There are 3 nested groupings, the coarsest first. Each group lies inside one group of the grouping before and may be the whole of it. The rows also spread widely along 11 directions, which tell nothing about the answers.
Known rows, each followed by its group in each grouping:
-2.18  -1.18  2.34  -0.23  0.25  -2.62  -0.70  -3.69  -0.20  -1.64  -2.29  2.02  -1.77  -0.57  -1.66  0.49  0.52  1.00  0.45  2.32  0.60  -2.74  0.09  3.17  -0.91  -2.98  1.13  0.74  0.21  0.88  -2.79  -0.13  0.43 -> lun k_719 rup
-2.12  -0.40  2.56  -1.76  1.71  -0.34  0.01  -1.40  0.76  0.61  -4.06  -1.76  -0.91  -2.58  -1.47  -0.89  2.84  -0.90  0.48  1.04  -0.18  0.38  2.13  0.75  0.59  1.16  1.42  -2.00  0.76  0.76  0.22  -3.38  1.74 -> lun k_719 Mefiz
-0.36  3.38  -0.20  -0.65  2.98  -2.47  -0.97  -1.24  1.10  -2.67  -0.76  1.23  1.49  2.23  -0.65  -2.67  3.25  -3.19  0.10  -0.30  0.24  -2.64  1.01  0.25  0.01  1.38  0.55  -0.05  3.54  2.03  -0.54  -2.35  -0.01 -> Vuko k_681 vugev
1.35  3.08  1.31  0.91  2.03  -1.68  1.94  0.92  -1.56  -1.65  -2.24  1.99  -0.14  2.50  -0.58  -2.53  2.13  -0.08  -0.17  -2.78  1.23  -0.32  0.04  -2.00  0.90  2.97  0.58  -1.12  -1.70  -1.48  4.94  -1.66  3.70 -> Vuko k_681 gisot
-0.59  2.45  2.61  -1.27  1.14  -1.43  0.45  -4.30  2.64  -3.62  -7.74  2.91  -1.97  -1.25  -3.02  -1.38  2.53  -0.33  -4.05  -1.55  4.06  -0.97  -1.65  4.58  1.15  -2.82  2.32  -2.91  0.04  0.28  -2.02  -0.59  3.68 -> lun k_719 Sutir
1.44  1.18  -1.11  1.48  0.28  0.49  -2.73  -1.47  1.51  -2.36  0.62  0.72  1.48  -0.82  -1.52  -3.17  1.23  -2.74  0.18  -1.34  -0.80  -0.75  -0.17  0.96  0.11  1.22  0.21  -0.92  3.74  2.17  -2.43  -1.18  -2.31 -> Vuko k_867 guzo
3.85  -1.30  -3.80  0.60  -0.80  3.85  -2.65  1.15  0.67  0.15  0.74  -1.07  -0.83  -5.28  -2.50  -1.90  -4.17  0.27  -1.19  -1.72  -1.31  0.86  -1.39  -1.49  -0.86  0.85  -0.75  -2.15  0.65  1.45  -2.34  0.72  -2.60 -> lun k_972 Zogam
-0.08  1.73  -0.08  -0.83  0.32  0.14  0.46  0.64  -0.16  0.83  -0.85  1.33  0.73  -0.59  0.88  -2.60  0.25  1.12  0.13  0.15  -1.05  1.86  -0.53  -1.24  1.85  0.05  0.56  -3.07  -0.13  -0.28  -0.09  -1.25  0.48 -> lun k_972 Zogam
-1.73  0.90  -0.24  -0.09  0.50  -2.01  -1.94  -1.00  -0.26  -0.85  2.10  0.64  1.58  2.31  0.73  -1.32  0.97  -0.69  2.02  1.88  -1.53  -2.72  0.47  0.35  0.29  -0.12  -0.32  1.60  2.31  1.60  -1.74  -0.67  -2.38 -> Vuko k_681 vugev
1.99  -2.05  3.30  6.64  -1.55  0.96  -3.03  -1.70  -0.62  -2.79  1.99  1.66  0.64  1.59  -0.29  -1.23  0.92  -0.40  1.81  -3.93  0.07  -1.25  1.01  3.43  0.84  -0.09  -0.64  1.00  -0.04  -0.66  -0.44  1.65  -1.99 -> lun k_719 Mefiz
1.60  -3.64  0.12  -0.39  0.03  2.03  -3.47  0.56  -0.01  -0.03  -1.51  -4.22  -3.12  -1.01  -0.83  2.47  -3.76  0.60  -3.02  -0.04  -0.44  -3.19  -0.69  1.20  -1.23  -1.06  -0.87  4.16  -0.68  -0.82  -0.02  1.95  -1.76 -> Vuko k_681 gisot
0.89  1.40  -2.35  -1.15  1.12  0.52  -2.65  0.52  2.82  -1.43  0.99  -3.20  0.85  0.72  0.20  1.08  -0.36  -2.52  -1.28  2.55  -2.34  -3.41  0.86  0.04  0.51  2.13  -0.43  3.56  1.84  0.86  -2.47  -0.03  -3.42 -> Vuko k_867 guzo
0.99  -4.39  1.85  4.23  1.36  1.23  -1.06  -1.45  0.90  -1.24  0.49  -0.98  0.02  -2.38  -4.17  -1.21  2.86  -3.10  0.54  -0.44  -0.53  -1.29  3.08  6.03  0.19  3.51  1.11  1.04  3.82  -0.75  -3.25  -3.28  -3.28 -> Vuko k_867 guzo
-1.43  -1.75  1.34  2.34  -1.67  -0.29  2.10  0.68  0.86  -1.02  -0.76  0.53  -0.83  -3.31  -3.43  -0.02  2.19  0.66  1.69  3.49  -1.37  -2.72  0.78  0.89  1.09  2.92  0.75  -0.13  -4.21  0.43  -0.96  -1.71  1.01 -> lun k_719 rup
-1.58  -0.27  2.28  0.67  1.72  0.68  -1.60  -0.98  -0.85  -0.38  -0.36  -4.68  0.32  2.38  1.45  1.59  1.49  -1.19  1.06  -0.10  -1.25  1.23  3.94  1.17  3.41  4.42  -0.26  3.20  1.49  -2.75  1.52  -1.02  -2.29 -> Vuko k_681 gisot
1.98  0.49  -1.33  -0.26  0.42  0.57  -2.75  -0.06  0.18  -0.97  0.52  -1.16  0.06  -1.10  -0.70  -1.12  -1.81  -0.75  0.12  -0.89  -0.65  -1.41  0.38  -1.16  -0.93  0.03  -0.78  0.25  1.67  1.81  -0.97  0.19  -1.43 -> lun k_719 Sutir
-0.64  -2.45  -0.40  -0.93  2.88  -0.16  -0.54  -0.12  2.34  0.94  0.14  -1.94  0.38  -1.04  -1.89  -0.31  0.72  -2.62  -1.26  3.47  -1.33  -2.89  2.83  5.57  -0.27  -0.64  0.62  1.21  3.33  -0.20  -6.09  -2.33  -4.31 -> lun k_719 Mefiz
2.83  1.03  0.71  1.71  -0.14  -0.97  0.64  3.42  0.84  -0.67  -0.11  4.09  0.93  0.92  0.16  -4.79  0.69  -0.76  -1.86  -2.01  -0.03  -3.83  -2.44  0.59  -0.52  -2.68  0.00  -2.29  -1.47  0.43  0.86  -0.16  1.85 -> lun k_719 rup
-4.54  -5.65  5.75  2.52  -0.86  -2.29  -0.34  -3.81  -4.06  0.02  -0.77  0.14  -2.62  -0.34  -1.78  2.04  1.65  2.95  4.80  2.89  -0.21  -1.68  2.20  2.71  -0.73  0.14  0.93  3.31  -1.70  -0.45  0.79  -1.59  0.78 -> Vuko k_681 vugev
-0.28  2.81  -1.64  -1.27  0.52  -1.16  0.22  0.18  0.05  -0.59  0.39  0.48  1.09  -0.05  0.27  -1.31  -0.20  0.28  1.63  1.74  -1.04  0.53  0.30  -2.73  1.37  1.27  -0.03  -1.26  -0.55  0.98  -0.64  -0.32  -0.51 -> lun k_719 rup
-1.28  2.25  -0.35  -1.81  4.18  -2.67  0.68  -1.09  1.22  -0.70  0.07  0.17  1.85  1.10  -1.40  -1.80  3.12  -3.04  1.12  2.94  -0.62  -1.97  3.51  1.70  0.14  1.83  0.75  -0.29  4.11  1.05  -3.01  -3.88  -1.34 -> lun k_719 Sutir
0.95  0.64  -0.07  0.91  0.86  -0.99  1.13  -1.70  -0.73  -1.50  -1.55  2.54  -0.44  0.75  -1.80  -1.28  0.18  0.92  -0.44  -0.41  0.73  1.04  -1.15  1.42  1.08  0.63  0.98  -1.02  -0.79  -1.11  -0.89  -0.01  0.22 -> Vuko k_867 guzo

New rows. What belongs after each?
2.53  -2.55  1.96  3.10  -0.82  0.47  1.51  2.93  -3.15  1.11  -0.17  2.10  -0.75  0.38  0.01  -2.35  -0.98  2.46  0.58  -3.09  -0.63  0.75  -1.90  -1.15  0.12  0.51  -0.10  -0.79  -3.60  -2.34  4.54  -0.03  2.21 -> Vuko k_867 guzo
-1.22  -3.40  1.49  0.25  -1.29  -0.46  -0.26  -1.45  -2.43  1.04  -0.87  0.06  -2.65  -2.09  -1.53  1.12  -2.38  3.70  1.67  2.48  -0.39  -0.48  -0.49  0.42  -0.86  -2.06  0.14  0.72  -3.48  0.12  -1.11  0.90  0.02 -> lun k_719 Mefiz
1.10  2.71  -0.74  -1.78  1.46  -1.96  -0.46  0.09  1.96  -1.24  -2.39  4.14  0.84  -0.62  -1.32  -5.38  1.15  -1.26  -2.24  -1.40  1.16  -2.77  -2.34  1.25  -1.47  -3.84  0.85  -4.16  2.57  2.87  -2.10  -1.48  1.76 -> lun k_719 Sutir
-0.23  -3.33  -1.43  -2.88  0.13  0.45  2.25  3.11  -0.61  3.82  -1.13  -1.19  -1.65  -1.57  -0.22  0.88  -4.06  3.72  -2.10  4.13  -1.49  -0.36  -1.44  1.24  0.36  -2.96  0.14  0.09  -4.08  -2.32  -2.70  0.89  -1.34 -> lun k_719 Mefiz
-2.20  -1.26  0.03  -2.76  0.76  -1.46  0.19  2.31  -0.69  3.28  1.58  -1.21  1.36  1.09  2.87  -0.71  -1.11  1.09  0.92  4.30  -3.16  -0.60  0.86  0.45  0.87  -2.10  -0.37  0.86  0.43  -0.81  -1.92  -0.75  -2.62 -> lun k_719 rup
2.88  1.68  -1.54  0.86  0.03  0.09  -0.97  0.50  0.47  -1.02  0.97  3.79  0.90  0.79  0.38  -3.39  -1.78  0.73  -1.62  -2.15  0.23  -0.09  -2.32  0.97  0.41  -2.55  -0.38  -2.48  0.45  -0.08  -2.34  1.44  -1.17 -> lun k_972 Zogam
1.23  1.34  -0.57  0.29  0.94  -0.95  1.85  0.20  3.00  -2.20  -2.94  2.82  0.25  -0.44  -3.02  -2.56  2.64  -1.63  -3.56  0.79  0.87  -2.92  -2.10  3.80  1.00  0.11  1.81  -1.54  -0.50  -0.16  -2.95  -1.58  0.84 -> Vuko k_867 guzo
-0.12  -1.93  1.93  2.16  -0.92  -0.63  -1.58  -0.26  0.47  -0.82  1.29  1.75  0.13  -0.03  0.03  -0.73  0.48  0.38  0.77  1.39  -1.26  -4.04  -0.08  2.76  -0.31  -1.71  0.00  1.32  -0.25  0.28  -2.08  -0.09  -1.23 -> lun k_972 Zogam
1.48  0.11  -0.96  -0.90  0.07  1.24  -0.31  2.87  2.22  0.20  -1.67  -0.99  -0.06  -3.10  -1.12  -2.14  0.17  -1.37  -1.96  0.20  -1.29  -2.79  -0.56  -1.06  -0.26  0.44  0.29  -1.62  -0.97  1.32  0.06  -1.20  0.87 -> lun k_719 rup
-0.49  1.12  -1.52  -1.92  0.60  -0.03  -1.43  0.03  1.83  -0.25  -0.21  -2.15  0.09  -0.45  -0.12  1.15  -0.95  -0.23  -0.49  3.16  -1.56  -1.65  0.65  -0.26  0.78  0.15  -0.10  1.12  -0.43  1.05  -2.94  0.38  -2.03 -> lun k_719 Mefiz
1.26  -1.41  -0.62  0.24  0.52  1.06  -0.75  -0.19  0.22  -0.98  -2.59  -0.93  -1.89  -2.53  -3.39  -1.09  -0.68  -0.29  -2.13  -1.22  0.84  -1.43  -0.77  1.02  -0.82  1.17  0.41  -0.40  0.10  0.01  -0.23  -0.89  0.34 -> Vuko k_681 gisot
0.66  1.12  -1.57  -1.79  0.78  -0.35  -1.11  -0.11  1.44  -1.53  -2.78  0.21  -1.13  -1.43  -2.14  -1.77  -0.55  -0.63  -2.91  0.02  0.68  -3.05  -2.14  0.07  -1.01  -1.02  0.49  -0.58  0.52  1.47  -0.80  -0.43  0.61 -> Vuko k_681 gisot
0.26  -0.09  -0.49  -1.99  2.45  -1.59  1.02  -1.87  -1.23  0.15  -2.58  1.23  -1.54  -0.99  -2.43  -1.51  -0.65  0.83  -0.56  0.83  0.52  0.79  -0.72  0.47  -1.15  -0.59  1.29  -1.02  1.16  0.24  -0.96  -1.69  0.63 -> Vuko k_867 guzo
0.63  0.00  1.32  2.04  -1.66  -1.54  0.90  -1.32  -2.49  -1.62  -1.79  4.81  -2.14  -1.39  -2.35  -1.99  -1.14  3.52  1.58  -1.33  1.23  -0.55  -2.81  -1.78  -1.05  -1.89  0.41  -2.19  -4.57  0.85  1.57  1.31  3.72 -> lun k_719 rup
0.01  -1.69  -1.07  -5.40  3.57  1.72  -1.51  -0.08  -0.79  3.61  -3.39  -5.55  -2.05  -2.87  0.01  1.18  -3.24  0.21  -1.81  0.75  -0.76  3.36  2.23  -0.97  -0.28  -0.47  -0.06  -0.32  2.33  -1.01  -0.63  -1.01  -1.57 -> lun k_719 Mefiz
-2.51  0.19  1.47  -2.11  1.57  -1.11  2.60  -0.23  -0.11  -0.36  -4.01  -1.61  -1.84  -0.11  -1.56  2.30  1.57  1.18  -0.99  3.16  0.33  -0.62  0.73  0.47  2.37  2.62  1.41  1.42  -3.56  -2.04  0.78  -1.42  1.92 -> Vuko k_681 vugev
0.25  0.04  -1.21  -0.07  2.55  -0.99  2.75  1.39  -0.41  1.25  0.75  0.78  0.99  -0.52  -2.29  -2.17  0.85  -0.34  1.25  2.08  -1.02  0.75  1.78  0.32  0.77  2.32  0.63  -1.93  -0.22  -0.96  -1.76  -2.65  -1.15 -> lun k_719 Mefiz
1.37  -0.09  2.82  2.28  0.69  1.75  -2.62  1.15  0.70  -0.38  0.38  -2.28  0.80  0.76  2.23  -0.55  1.49  -1.82  0.09  -2.19  -1.78  -0.75  2.65  -0.11  1.64  2.56  -0.51  1.11  0.79  -1.18  2.62  -1.04  -0.33 -> lun k_972 Zogam
-1.08  -0.32  1.22  -2.41  3.61  -2.44  0.78  -3.52  -2.05  -0.48  -3.80  -0.22  -2.71  -0.44  -2.62  0.87  0.47  0.69  0.63  1.48  0.85  0.42  1.45  -0.33  -1.37  1.18  1.36  0.95  0.82  -0.05  0.85  -2.50  1.98 -> Vuko k_867 guzo
2.46  2.74  1.62  3.84  0.33  1.15  -0.90  1.40  1.36  -2.63  0.05  0.59  2.50  0.25  -0.28  -4.20  4.32  -3.42  1.53  -4.28  -0.33  -0.41  1.98  -1.18  2.14  4.43  -0.23  -2.43  0.91  0.64  3.26  -2.47  1.45 -> lun k_719 Sutir
0.40  -0.97  0.06  -1.19  0.57  -1.83  1.55  1.29  -0.30  0.43  -1.20  3.14  -1.84  -0.73  -1.19  -0.85  -1.55  2.70  -1.45  2.76  -0.39  -3.66  -2.25  0.83  -1.50  -3.44  0.70  -0.31  -2.79  -0.05  -1.47  0.12  1.71 -> lun k_972 Zogam
-0.35  0.55  -0.35  -0.99  -0.09  -1.39  -0.58  0.16  0.19  -0.53  -0.24  0.23  -0.56  0.84  0.02  1.02  -1.52  1.84  -0.12  3.00  -0.94  -3.04  -0.84  -0.40  -0.10  -1.85  -0.09  1.61  -2.71  0.47  -1.42  1.64  -0.48 -> lun k_719 Mefiz
